The rows of a group lie close to one hidden flat surface of 12 dimensions, which passes through zero. Surfaces can cross.
In the rows, 128 means zero.
Some rows, each with its group after it:
[103 171 132 118  71 118 127  91 128  98 118 132 189  82  95  94 128]
z_320
[132 139 128 123 134 140 115 110 129 102 119 122 132 137 155 104 139]
z_993
[170 124 128 139  87  87 113 133 138 103 184 134 142  95  85  78 143]
z_283
[137  87 104 137 100 136 174 132 125 145 102 106 133 152 110 127 126]
z_283
[147  90 148 138  90 167 129 152  68  89 176  91 145 137 142 123 155]
z_36
[143 160 147 117 119 146 126 143 125 149 118 134 152 134 112 169 129]
z_993
[ 99  95 110 144 114 159 147 104 105  99  76 160 132  85 110 152 105]
z_283
[ 85  96 127 121 154 181 136 148  75 106 155 156 139  93  88 143 117]
z_993
[133 125 140 112 103 164 111 124  98 163 115  78  76 155 171 138 141]
z_320
[101 143 120 177  77 117 128 133 123 128 118 109  77  98  99 150  98]
z_320
[107 139 155 109 101 154 135 178 103 144 172 110 140 166 120 148  90]
z_993
[100 104 118  98 170  97 108  97 116  99 120 124 181 132 107 128 184]
z_320
[149  68  65 209 127 172 121 163 112 119 153  97  89  87  98 110 159]
z_993
[108  82 192  90  89 120 190  89  75 115 126 177 127 116 124  49 110]
z_283
[194 106 127 194  80 142 142 135 143 109 103 126 134 138 146  88 146]
z_36
[145 174 117 183 196 128 101 134 133  96 137 116 163 103 106 123 209]
z_283
[ 74 137 160 119 127 124 107 157 105 102 152 136 128 169  89 125 102]
z_320
[ 99 144 181 162 115 107 100 106 151 112  56 170 159 147 175  82 130]
z_36
[ 71 193 147  90 160 122 119 113 137 149 119 129 108 132 158 157  94]
z_36
[146 156 172 150  87 168 103 119 122  76  94 161 154 136 148 107 114]
z_36
[139 120 112  81  82  50 103  96 169 121 145 152  92 117  95 122  81]
z_36
[131  96 155  97 106 160 109 137  92 136 144 108 155 164 154  91 162]
z_36
[153 162 125  99 146 171 132 108 115  86 149 125 181  94 173 149 139]
z_320
[135 112 176 120 171 163 101 166 102 124 118 190 133 160 106 158 127]
z_993
[110 204 143  63 118 119 131  83 122 110 138 125 137 109 127 133 111]
z_283
[ 89 115 115 123 179  96 140 120 119 130 150 123  99  99 146 170 121]
z_993
[105  98  96 131 167 175 112 132  73  62 138 108 134 124  90 180 154]
z_36
[117 135 176  85  67 147 149 105  68 117  83 106 124 188  85 159 135]
z_993
[147 128 118 111 105 149 161  97 115 125 112 113 134 111 148 134 129]
z_283
[131 151  89 130 130 114 138 107 154 154 108 100 109 117 107 111 142]
z_320
[126 158  85 107 156 106 122  89 156 115 106 113 122 110 143 178 126]
z_320
[204 152 132  94 136 101 134  91 168 139 116 100 114 186 197  89 159]
z_283
[112 127 111 115 219 129 156 131 139  98 104 135 143 198 112 149 134]
z_283
[148 150 104 103 148 105 140  77 130 181 110  73  91 106 154 150 188]
z_283
[ 62 164 114 125 181 178 141 126  87  97 129  99 157 119 124 170 137]
z_36
[163  98 156 137  89  71  72 119 151 114 132 158  86 136 140 100 123]
z_283
[126 113 105 160 157 110 155 144 154 168 112 151 143  95  86 128 138]
z_36
[ 83 144 128 144  71 131 105 166 111 122 153  74 114 167  84 136 103]
z_320
[138 129 143 125 106 142  73 123 100 167 121 114  90  88 125 177 165]
z_320
[119 114 140 185 169 211 130 144  88 150  67 151 133  87 157 192 155]
z_993
[123 155 125  96 118 140 147 124 145 167 111 159 108 119 105 131  82]
z_36
[130 126  95 102 158 133  78 146 125 170 147 108 126 110  83 201 164]
z_320
[149 122 133 102 112 142 125 118 118 148 131 119 141 119 144 129 147]
z_993
[141 146 142 140 141 143 118 162 122 118 147 119 145 161 117 141 137]
z_993
[117 216  82 138  89 146  82 124 183 113  92  92 113 157 105 129  88]
z_36
[147 158 100 203 124 150  95 160 180 187 102 100 132 117 151  85 164]
z_283
[109 105 143 155 111  65 151 162 138 133 173 122 143 140 106 101 117]
z_993
[181 112  94  46 115 103 146 105 140 164 179 121 113  99 106 131 128]
z_36
[121 148 122 158 118 135 119 128 131  98 113 110 104 135 157 168 103]
z_320
[126  74 135 163 132 115 152 139 126 184  76 167 107 107  90 165 133]
z_993
[131 127 133 125 141 101 148 100 140 127  91 122 142 168 121  60 171]
z_283
[ 85 149 149 142  86 155  93 137 114  94 118  79 156 198 155  79 134]
z_36
[101 142 104 116 140 113 173 153 145 131 173 156 118 102  85 157  50]
z_320
[ 85  92 141 127 153 119 146 164  83 159 177 120 115 116  86 157 135]
z_283
[121 138 172 124 165 126  69 136 114 115 121 164  93 142 124 157 139]
z_320
[149 131 129 118 131 126  83 117 151 123 132 150  73 125 167 119 101]
z_993

New rows. What belongs after each?
[140 156 129  67 148 122 150  95 168 165  88 170 122 156 131  92 102]
z_36
[137 131 131  81  81 112 114 116 122  73 122 105 136 191 124 201  92]
z_283
[123 118 139 159 135 118 147 151 115 169 131 110 135 105 137 182 147]
z_993
[105 107 111 146 142 179 145 133 102 120 113 140 146  88 130 154 119]
z_283
[160 211 156  95 166 125 221 110 111 126 148 127  83 125 127 202  92]
z_283
[158  91  79 196 147 146 107 160 181 187 104 141  87 100 162 124 122]
z_283
[103 132 119 102 125 148  93  94 130 136  98 108 171 130 164  79 165]
z_283
[172 137  63  49  85 165 108 117 158 128 151  45 202 178 188 127 135]
z_283
[129 183 119 151 151 167  97 164 171 107 129 145 171 156 147 109  99]
z_283
[143 143  99 147 157 124  71 185 157  92 179 105 167 167 102 163 137]
z_283
[114 123 120 153 158  96 132 140 147 123 129 140 136 127 106 122 132]
z_36
[160 125 159 118 137 110  82 113 105  97 129 163  96 109  98 175 150]
z_993
[115 167 124 115  90 172 133 103 102 135 116  89 156  89 145 149 139]
z_283
[206 100  89 110 157 173 158 148 152 187 124 149 156 136  84  86 171]
z_36
[114 106 160 129 108 164 105 173  83 118 212 172 116  47 142 175  71]
z_283
[140 111 184  74 171 140 111 121 119  99 107 196 180 192 123  84 151]
z_993
[154 103 119 187 138 143 113 149 138 102 103 153 113 124 137 161 121]
z_283
[120 133 172 106 208 120 120 148 114 111 138 169 165 165 117 166 146]
z_993
[172  90 137 159 104 112 110 119 139 143  82 157  98 116 113 119 151]
z_993
[135 145 168 142 109 142 147 140 118 140 153 151 127 100 141  84 117]
z_283
[187 149 103 165 153 120  88 135 166 118 131 125  99 110 157 173 138]
z_283
[124  91  90 131 177 159 161 129 117 207  91 114 111  96 134 199 156]
z_993
[ 96  72 155 147  94 131 130 149  69  88 173 129 111 117 111 105 119]
z_993
[ 97 102 145 170 208 123  99 138 101  88 145 188 128  73  96 116 165]
z_283
[135 179 155 131 130 220  95 152 103  94 132 127 159 148 172 130 124]
z_993
[128  90 131 160 202  87 153 128 119  78 139 131  92 162 147 140 145]
z_36
[153 173  89 104 155 161 187 114 143 102 165 121 149 100 161 134  92]
z_320
[ 96 119 151  99 123 131 139 119 113 124 127 157 140 123 127 118 100]
z_993
[128 111  59 217 149 136 120 200 208 143  85 141 135 183  75 126  93]
z_283
[142 101 119 204 114 142 200 131 130 119  70 121  69 160 145 120  98]
z_36
[152  98  74 105 103 126 144 153 142 117 185 126 134 109  85 168  79]
z_283
[119 145 139 123  99 148 149 132 111 136 104 116 150 147  99 144 125]
z_993
[126  88 138 125  98 138 152 112  88 124 111 155  66  94 123 182  86]
z_36
[ 98 152 119 108 128 157 123 109 119 105 139 143 138  82 139 127  96]
z_993
[128 126 174  82 139 123 138 119 125 190 122 189 121 126  77  25 148]
z_320
[138 159  98 108  71 135 149  79 141 118  94  94 114 121 147 125 100]
z_36
[169 146 147  97 116 175  93 126  87 154 169  79  66 126 173 141 159]
z_320
[111 112  91 155 201 128 128 112 190  89  49 209 139 162 109  66 104]
z_283
[144 232 200  96  94  98 142 133 111 156 194  95 108 122 133 126 123]
z_283
[135 209 132 130 123  97 134 101 149 120 109 108 125 136  90 126 143]
z_283
[137 109 140 152 155 130 145 137 121 100 115 155 118 143 124 139 122]
z_283
[154 132 108 134 146 108  95  61 155 120  75 138 112  87 159  89 181]
z_283
[119 157  94 136 122 142 160 153 153 122 140 109 138 147 119 141  78]
z_320
[164 132  84 134 150 100 167 104 148 116 161  79  50 129 176 124 115]
z_320
[132 147 150 150 119 124  70 145 147 106 137 148 142 133 142  96 127]
z_283
[111 117 137 124 116 157 133  96  87  91 104  98 146 124 184 154 147]
z_320
[141 189 148  78 117 147 140 110 152 140 155 170 118  99 178  90  60]
z_283
[132 171  66  91  89 148 131 111 131 106 166 102 152  77  48 122 115]
z_993
[145 128 105  73 118 119 141  93 118 129 165  86 121 113 157 123 140]
z_320
[114  77 111 155 150 133  83 151 132  40 129 189 163 133  89 136 105]
z_283
[166 161 131 133  57  80  86 118 179  86 103 137 112 174 110 131  86]
z_283
[151 160 146 107 136 136 113 108 122 106 147 131 132 111 169 137 133]
z_283
[128 156 140  57 191 118 105 105 119 109 158 138 147 130 147 162 141]
z_993
